Every row belongs to one group in each of 4 separate groupings. Each group adds its own fixed numbers to the row, and there is some noise. The rows also spread widely along 10 directions, which tell nothing about the answers.
Known rows, each followed by its group in each grouping:
[  1   8  -7 -12  20  -7   3   9  23 -10  12   4  -3 -12 -13  -2 -11  -8
  -1  -3   8  -5  10   2   3  -3   1   5  -4 -13  10  -5   6   0  -9] | k123 Musu N Punir
[ -7  -9   0   5  -1 -16  -2  12  22  13  -7  -6  -6  -3   6  12  -1 -14
   2  -3  -5  16 -15  -6   5  13   0   2   5 -11   1   9  -6  -8   3] | k123 Kebit K Punir
[ -1  -4 -13  -7  11 -16 -11   0  26   2  -6  -6  -7  -7 -32   5  -2   1
  10  -9   4  11   6   1   4  11   6  -2 -11 -22 -13   2   3  -4  -8] | k218 Midog W mafo
[  5   3  -1  -5   0   3  24   3  15   8   2  -6 -13   1 -17  -7  10  23
 -15   8   4  -9 -16  10  -1   8  -2 -10   3 -10   7   3  19   6  -3] | k218 Refi W ver
[ -7   8 -13   4  16   7   3  -4  14 -11 -18   6   4 -21 -14  -8   2 -15
  12  -4  29  -7  -6   8   0   3   7 -19  10  14  17  10   4   7   4] | k862 kuf N ver
[ 10   9   5   6   2   5  13   4 -13  -3   0   7  -3   1  18   4  -4   3
 -24  13  -4 -10 -14   9   4  -5   4   3  16  18  12 -11   9   4   7] | k862 Refi K mafo
[ -5   5  -5  14  16 -13 -10  11  13  -8  -4   2 -12  -4  -2  15 -15 -15
  -2  -2   3   4   7   7  12   9   2   2   6  -1   1  -8   1 -12   9] | k218 Midog N ver
[  0  10  -9  -3  -3  -3 -11   6 -16   9 -20   6  -8   6  -3  -1  -7   1
   3   4 -12   9 -12   8  -4  13   6  -4 -16  -2 -13  -6   5  -3   7] | k218 Solam K Punir
[  8  15  -3 -11   2  -4   9   7 -19   4  -1  13   5   1  -1  -5  -1  11
 -15   1  -5 -10 -15   9 -10   1  14   8 -12  -1   5 -11   4   5  -7] | k123 Solam N mafo
[  3  -1  -5   7  -2   3   8  -7  17   0   5 -15 -17   3 -27   1   7  24
   0   5   2   7  13   5   7   4  -9 -11  -3  -9  -8  -5  18   1  -3] | k218 kuf N ver
[ -7 -12   2   6 -13  -7  -6  -7  12  18   0 -10  -4  11   8  11   4  -6
  10  12 -16  18   3 -22   9   7 -19  -3   6 -22 -20  17  -9  -1   4] | k218 Kebit N mafo
[  3  -6  -2  -6   1  -1  12   1  14   6   1  -5  11  -4  13   1  12  -2
  -2   3   3  -2 -17 -10   6   0   1   0  21   4  10   6  -4   5  -7] | k218 Musu K Punir
[  6  -6 -12  -2   1  -7 -13 -13   1   2  -5  -2  18   3   9  11   2  -2
  15   1 -10  14   4 -16  17   0   1   7   6  -1 -24  -5 -10   0  -6] | k218 Solam N mafo
[  0   1  -6  11   1   0  -4   1  14  -4   7  -3   2  -1 -22   3  15  16
   9 -11   5  23   6   3  -3  -2  10  -9 -12   6  -1 -10   9   2  -1] | k218 Musu N Punir
[  3  12  -6   5   5   2 -12  -3 -30  -8  -4  16   4   1   6  -1  -3  -1
   8   1   0   3   4   6  -3  -4  13   4 -11  17  -3 -15  -1  -4   8] | k218 kuf K ver
[ -2   7  -6  10   0   3  -8   3  -2   7 -21   9 -21   6  -5  -1 -15  -7
   5  16  -6  14  -2   4   5  13 -11 -14  -6  -8 -14   5  12   2  20] | k123 kuf N mafo
[ -4  -7   1  11   1  -8  -9  -5  14  -1  12  -2  12   0   2  10  13   0
  21  -5   1  25   4 -16  12  -6   8   7   1   7  -7  -2  -8  -6  -1] | k218 Solam K ver
[  0  13 -12 -16   6  -2 -11  -3  -9  -1  -5  10   4  -1  -5  -6  -7  -7
   9   2  -7  -1   2  -1  -6   5   1   2 -16 -14 -10  -2  -2  -1  -3] | k218 Refi N Punir
[  1   9 -14 -10   5  -4  10   3  -5   7 -25   6   1  -5 -10  -4   3   4
  -7   0   7 -13 -26  14  -6  17  10  -6   2  -3   7   2   5   2  -4] | k218 kuf N ver
[ -3   1  -9   2  12  -6 -14  -2  -6 -10  -3  -5 -11 -11  -6   9 -13 -10
  -4 -11  10 -15  25   9  -6   3  -4  -4   3   5   2  -7  -5  -3   0] | k218 Kebit W mafo
[ -7   7   1  -2   1   6   6  -4   9   4   7  19  16  -2   8 -15  15 -14
  20  12   7  12 -19 -19  -1  -6   3  -5   2  -4   6  24  -8   7   6] | k218 Refi N ver
[  8  -5 -10   2   2   2  -1 -14  11  -2  -5  -8   2  -1  -5   5   1   4
   8   7   1   6  11  -6  15  -1  -8  -7  11   0 -14  -3   5   6  -2] | k218 kuf N mafo
[  7   2  -8  -6  -2  -2   8  -8 -11   2  -7  -1  12  -5   3   3   9  14
  -4  -5   2 -12 -14   6  -3   9   7  -1   3   4  -1  -7   0  -1  -9] | k123 Refi N ver
[ -1  -4   6   1 -11   4   5 -12 -16  -4  21  -6  17  -6   6   1  27  18
   4 -13   9  -7   4  -4 -17  -9  10   1  -2  16  13  -3 -12   0 -13] | k123 Refi K ver
[ -3   7 -16  -8   7  -4 -12  -8   4  -3  -8   1  -3  -9 -34  -3  -1   9
  10 -12   7   3  16   9  -9   7   5 -10 -19  -8 -11  -6   6   2  -8] | k218 Kebit N mafo
[ -4   1   0 -10   3   7   8  -7  14   8   0  -8 -19   3  -3 -11  -8  -4
   4  23  -1  -8   6 -11  11   4 -26  -9   8 -18  -7  18   8   3   3] | k218 Solam K ver
[ 13  -4  -9   6  -2  -3  -9 -12 -13  -1  -8  -4   2   2   1  11  -4  18
   0  -2  -7   8   8   5  12   1   4   2   0  12 -20 -23   6  -2   0] | k123 Kebit K mafo
[  3  -3  -4 -11  -1  -4  -3 -14 -18   1  -1  -3   7  -3  18   4  -6  -3
   2   2  -3 -16   6  -7   5   1  -7   9   7  -2  -9  -4 -11  -6  -8] | k123 Kebit K ver

New rows, each followed by its group in each grouping:
[ -2   3  -8 -12   5   3   0 -14   6  -1   3   2   2  -6  -1  -8  -4  -7
  14   9   3  -7   8 -12   4   2 -12  -5  -1 -15  -8  11  -2   1  -3] | k123 Refi N ver
[ -4  -1  -7   6  -2  -7 -11  -6  -4   2 -10  -4   0   2   9  13   0  -6
   7  -1  -6   2   2  -4   4  13  -5  -3   5  -1 -11   0  -9  -7   3] | k218 Refi N ver
[ -4   9   0   3  -9   6   8  -1 -20   7  -8   1  -6   3  -1  -4  11  12
  -8   3   1 -13 -11  10 -17  10  -2 -14  -3   5   8   5   2   3   3] | k218 Refi N ver
[ -5  11 -15  -5  20  -2 -18   1  -1 -15  -5  11   4 -13  -1  -1 -15 -25
  14  -6  11  -6  17   2  -1  -2   3  -2  -2   4   3  -5  -6  -1   1] | k218 Musu N Punir
[  3  10   6  10  -5   4  -7  -1 -33  -5   9   9   3   6  17   2   0   7
   0   2  -5   3   4   2  -5  -8   6   6 -11  18  -2 -16  -3  -4   8] | k123 Solam K ver
[ -2  -4  -6  -3  11 -13   6   8  34  -3   6 -19  -8 -10 -14  11  -2   0
  -5 -10   5  -5   8   2   6   6  -6   0   6 -13   6  -3   3  -5 -13] | k123 Solam N Punir
[  5   0  -2  23  -5  -3  -1   4   2   0  -8  -8  -6   5  -6  19   5  17
 -10  -2  -7  16  -3  10   8   4   8  -5   2  15  -8 -18  11   1   6] | k862 Solam N mafo
[ -1   6   2   7 -10   9   0  -1 -15   8  -1  12  -2   7  -1  -9  13   8
   2   8  -3  10 -11   0 -13   0   3 -12 -11   5  -2   7   2  10  12] | k218 Refi W mafo
[ -1  -2  -3  -6  -5   4   0 -12   5   9  -5  -1  -3   3   2  -4  -1  -2
   8  14  -7   3   0 -11   4   5 -14  -9   0 -17 -15  14   0   5   3] | k123 Refi N mafo
[  5   4 -12 -11   2 -12  -5  -2  -9   6  -8   1   5   1 -12   9   1  12
  -4  -7  -9  -1  -1   5  -6  11  11   6 -12  -9 -11 -14   0  -2 -11] | k218 Musu N mafo
[  0   8 -10   7   4   1  -2  -3 -10  -7 -10  10  15 -10   0   1  10   2
   6 -12  13   0 -13   9  -7   5  18  -7  -1  20   9  -6  -4  -1   2] | k123 Refi N ver
[ -3  13  -1  -7   0   1   5   7 -16   2   2  13  -2   0  -4  -8   2  -1
  -9   3   2 -10  -4   7 -17  -1   5   0  -9  -4  11   2   0   5  -1] | k218 kuf N mafo
[ -8  -2   3  19   4 -12  -9   9   5   1  -1 -10 -23   0  -1  18  -8  -3
  -7  -3   0   4  12   8   6  10  -6  -2   6   4   3  -9   2 -13  10] | k218 Kebit K ver
[ -5   7  -2  11  -2   4 -15  -5 -11   0  -3  12   0   5   7   0  -1 -11
  13   8  -3  14   6  -7  -3   0  -2  -7  -7   4  -7   6  -5   3  14] | k218 Refi N mafo
[ -9   9   1   9  -5  -9 -13  14 -19   6  -4  12  -8   5   9   7  -6 -11
  -1  -3 -12  12  -5   6 -14   8   5   4 -19  -4  -1  -3  -7  -8  11] | k123 Kebit N Punir
[  8  11 -13 -21  24  -7  -2   4   3  -7   1  20   5  -8   0  -6 -17 -16
  -1   7   3 -11  -1  -2   7  -5   7  12  -1 -10  -2  -6   1   4  -6] | k218 Musu W mafo
[ -4  11  -2  -8   7  -5  -2   4   1   3   5  15  -6   3  -4  -8  -9  -8
   9  10  -6   8  -2  -6   2   0  -1   6 -18 -20  -8   4   2  -2   2] | k123 Solam N ver
[ -6   9  -4  16  -7   4  -1   8 -13   8 -24   0 -25   5 -12   2  -2   4
 -10   4   2   0  -6  19 -14  18  -5 -22  -5   6   3   2  11   4  16] | k218 kuf N mafo
[  3  -7 -20 -15   5  -7 -12 -14  13   5 -18  -7  14  -7 -12   0   4  -2
  23  -6   0  11  -7  -9  11  11   6  -2  -1 -11 -20   3  -4  -2 -12] | k218 Midog K Punir
[ -5   7  -6 -13  -5   8   5  -7 -10   9 -12  -5 -11  -8 -31 -16  10  17
  -4  -4  13 -18  -5  14 -25  11   1 -21 -10  -4   8   9   9  10  -7] | k218 Midog K mafo
[  6  -2   3   9 -14   1  -3  -8 -16  12   1  -1   0  18  20   9   4   6
  -1  18 -22  13  -3 -12  11   1 -11   4   4  -5 -22  -1  -3   2   7] | k218 Midog N mafo
[ -1   9 -13   2  14 -10 -13   3  -2  -5 -15   4 -13  -6  -9   9 -20 -11
  -4  -3   2  -5  14  13   4  10  -1  -2   1  -2  -5 -12   4  -4   3] | k218 Kebit N mafo
[  0  -3   1 -15  -2  -3   3  -9   2   6  11   1  13  -2   7  -4  10  -3
   7   5  -3  -3  -3 -19  -1  -5  -2   6   6 -10   0  11 -12   4 -11] | k218 Refi K mafo
[ -9  -6  -2  13  -4  -7   1   4  21  12 -13  -7 -11  -2 -11   7   8  -1
   6   0   4  15 -17  -1   4  17  -3 -14   4 -10  -3  14   2  -4   8] | k123 Midog N ver
[  5  12  -8 -12   2   6   9  -4 -22  -1  -3   8  -3  -7  -9 -14  -1  14
  -8   0   9 -21  -5  15 -12   3   4  -5 -12   0   4  -5   9   4  -5] | k123 Kebit W ver
[ -8  -3   4   1  -8   4   3  -4   5  11   1  -5 -12   8   5  -3   0  -8
   4  18  -5   3   6 -14   0   2 -21  -8   7 -17  -4  19  -3   6   6] | k218 kuf N mafo
[ -6   2   3  -2  -4  -3  11   0  -9   7   1  11  22  -7  26   0  13 -16
  -2   1   6 -10 -28 -10  -5  -2   9   6  15   5  17  16 -18   3  -4] | k862 Kebit N ver
[  8  -3  -9 -14  -1   1   0 -12  -2   2  -1 -13   3   1   3   1   0   7
   2   4  -8  -9   6  -4   5   2  -8   0   5  -6 -11  -5   1   0 -11] | k218 Refi K Punir
[ -2   5   1   0  -7  10   2 -12 -20   0   8  -3  -4   6   6  -6   4   6
   3  11  -2 -10  14  -4  -7  -4 -13  -5  -3  -2  -2   2  -2   3   1] | k218 kuf N ver
[  5   5 -12  -3  11 -10   0   6   3  -1 -14  13  14 -10   4   6   1  -9
  -2  -8   5   0 -21   5   1   8  19   2   6   5   6  -4  -4   0  -3] | k123 Refi N mafo
[ -2   9  -8 -10  12  -8  -4   9  -1   5 -14  13 -15  -4   1  -3 -21 -21
  -4   8  -2  -8  -9   4  -1  13  -4  -1  -5 -18  -1   8   1  -1   8] | k123 Refi W mafo
